The rows of a group lie close to one hidden flat surface of 5 dimensions, which passes through zero. Surfaces can cross.
In the rows, 128 means zero.
Some rows, each with its group after it:
[103 113 154 109 120 132 119 107 121 168 140 129 124] | Bag
[128 101 124 150 145 156 129 126 143  97 117 145 126] | Lof
[141 142 142 113 116 145 154 165 106 157 157 115 135] | Bag
[161 123  97 150 150 157 181 161 141  77 110 173 130] | Lof
[122 113 124 125 123 146 128 146 110 144 118 133 140] | los
[117  98 136 104 139 133  84  80  82 141 157 114 111] | los
[146 130 125 130 133 147 139 149 114 115 146 119 130] | Bag
[135  70 148 157 149 210 117 139 157  98 149 126 133] | vok
[155 123 114 135 147 136 114 124 131  87 142 116 126] | vok
[173 142 103 133 146 123 126 151 175  89 132 111 149] | vok
[135 116 127 114 138 136 137 109 109 126 144 144 114] | Lof
[118  94 139 164 137 169 131 131 168  98 107 148 130] | los
[151 153 111  90 147  89 119 102 100 118 142 116 126] | Bag
[115 117 124 121 137 103 117  91 140 122 107 145 124] | Lof
[144 148 126 122 129 122 132 131 119 118 153 113 122] | los
[135 137 122 116 130 112 121 117 117 127 139 117 126] | vok
[103 121 138 131 115 136 133 116  83 144 128 136 112] | vok
[126 119 143 128 120 158 138 149 118 144 144 125 130] | los
[110 113 135 137 125 144 126 120 117 133 123 137 121] | vok
[136 160 114 104 126  70  91  96 106 130 140  91 120] | Lof
[146 129  97 157 146 117 117 124 145  69 104 132 128] | Bag
[138 152 132 127 106 146 166 192 116 156 135 122 145] | los
[105 118 144 125 114 141 164 144 150 164 106 161 137] | Lof
[100 118 149 128 111 135 130 125 140 162 119 136 128] | Bag

New rows. What belongs after each?
[129 166 137 125  99 120 140 173 126 165 134 100 144] | Lof
[114 133 134 104 122  93 118 106 150 154 119 130 133] | vok
[113 124 131 136 120 131 134 127 111 134 117 139 120] | vok
[104  94 133 147 137 145 117 108 138 115 105 149 123] | vok
[145 172  80 128 135  56 131 117 135  91  86 138 132] | vok
[131 140 133 118 113 131 140 152 109 160 141 121 134] | los
[181 144  95 157 156 136 128 140 125  45 149 108 118] | los
[106  99 152 165 123 167  80 137 148 121 126  90 138] | Lof
[138 102 115 146 155 150 122 111 134  83 122 145 121] | Lof
[126 132 155 122 114 147 140 140 117 157 160 116 122] | los
[144 144 119 134 126 133 138 147 103 117 141 121 126] | vok
[115 126 134 114 126 113 115 100 114 142 130 129 120] | vok
[ 90  94 153 118 133 113  62  63 128 143 128 110 117] | Lof
[175 155 107 148 138 141 146 164 124  78 150 110 126] | los
[ 98 133 145 131 101 139 150 139  69 166 130 139 114] | vok
[127 137  98 126 139  85 111 102 137 110  91 139 132] | los
[153 129 120 117 145 119 111 117 154 110 144 111 135] | vok
[123 155 150  90 101 109 144 146 125 194 150 112 138] | vok
[132 170 109 138 115  84 115 150 149 119  98 107 148] | Lof
[130 134 117  98 148  95 134 106 136 121 100 145 142] | Bag
[127 122 105 160 144 121 117 129 166  83  83 137 139] | Lof
[114 100 140 133 128 158 123 131 125 141 124 137 133] | los
[150 153 121 123 131 109 127 121 120 112 147 114 118] | los
[147 184 105 122 110  92 154 153  80 130 132 120 123] | vok
[156 144 113 129 135 121 137 158 170 111 122 122 147] | vok
[111  83 149 130 140 157 104  99 151 128 132 132 127] | vok
[133 166 140 134 100 123 107 175 117 154 153  63 144] | Lof
[144 133 108 131 145 106 117 120 172  94 109 129 141] | vok
[159 153 128 113 124 138 132 142  51 130 191  92 108] | vok
[127 108 106 144 136 143 124 143 131 110  94 144 143] | los
[123 145 144 118 112 125 146 142 131 157 139 124 129] | los
[ 99 109 165 145 123 152 138 115 175 137 125 145 120] | los
[144 134 115 135 136 118 132 144 172 109 112 131 145] | vok
[125 124 121 159 131 129 105 136 156  99 101 115 138] | Lof
[106  91 143 136 136 148 109 100 132 125 122 138 120] | vok
[146 169 106 105 125  69 114 114 108 129 136 105 127] | Lof
[123 128 123 115 134  95 114 107 185 129 102 133 142] | vok
[ 95 106 145 147 121 137 105 121 159 140  99 126 138] | Lof
[130 159 111 106 125  73 118  98 101 133 127 122 117] | vok
[139 158 115 100 127  73 119 116 163 139 117 120 142] | vok
[138 154 139 147 113 142 172 177 159 128 131 130 134] | los
[112 128 160 112 129 108 108  64 137 138 160 117  98] | los
[160 121 135 107 145 133 108 132 183 124 161  97 147] | vok
[102 124 147 114 113 123 129 113 104 168 131 133 118] | vok
[119 103 130 110 123 149 112 132  85 159 133 124 133] | los
[130 150 121 144 111 135 163 173 117 131 116 138 135] | vok
[130 110 137 167 137 171 144 148 165  94 123 141 127] | los
[ 85  86 140 134 131 135 109  94 155 141  88 158 130] | los
[151 132 108 125 123 153 137 178  85 134 136 118 144] | los
[109 136 156 142  88 146 132 154 117 178 159 108 116] | Bag
[115 118 131 101 137 102 109  74 114 138 135 134 111] | Lof
[118 123 133 123 126 128 120 109  97 134 138 128 114] | vok
[166 198 102  79 114  73 191 153  97 157 146 144 128] | Lof
[148 156 104 174 106 124 121 159 127 102 142 101 112] | Bag
[142 117 163 172 129 202 161 168 159  98 167 122 116] | los
[133 150 133 119 112 120 149 156 139 154 129 124 141] | vok
[122 147 113 159 124  94  80 135 160  98  92  87 146] | Lof
[144 121 140 103 137 128 107 112 137 139 169 100 129] | vok
[127 141 125 127 117 121 144 150 134 141 114 132 137] | los
[144 145  92 152 141 100 120 131 155  78  88 130 140] | Lof
[146 104 101 160 133 192 146 207 108 107 103 138 158] | los
[152 141  98 154 130 142 153 184 139  98 102 137 149] | los
[115 170 120 127 103  78 136 153 156 156  86 123 151] | Lof
[151 137 137 114 128 143 124 131  90 127 184  97 114] | los
[109 154 169 123 114 103 143  94 181 145 147 128 106] | los
[107 120 140 143 115 146 151 153 145 145 103 149 136] | vok
[107 114 128 153 124 146 138 128 111 119 104 150 119] | vok
[146 136 116 126 137 120 124 125 128 108 135 120 129] | vok
[137 115 129 127 140 143 124 118 112 114 147 130 119] | Lof
[107  74 132 149 149 167 140 112 160 107  95 180 124] | Lof
[134 128 121 169 122 164 173 201 188 113  84 153 158] | vok
[128  82 146 128 139 199 175 137 118 136 148 178 114] | Lof
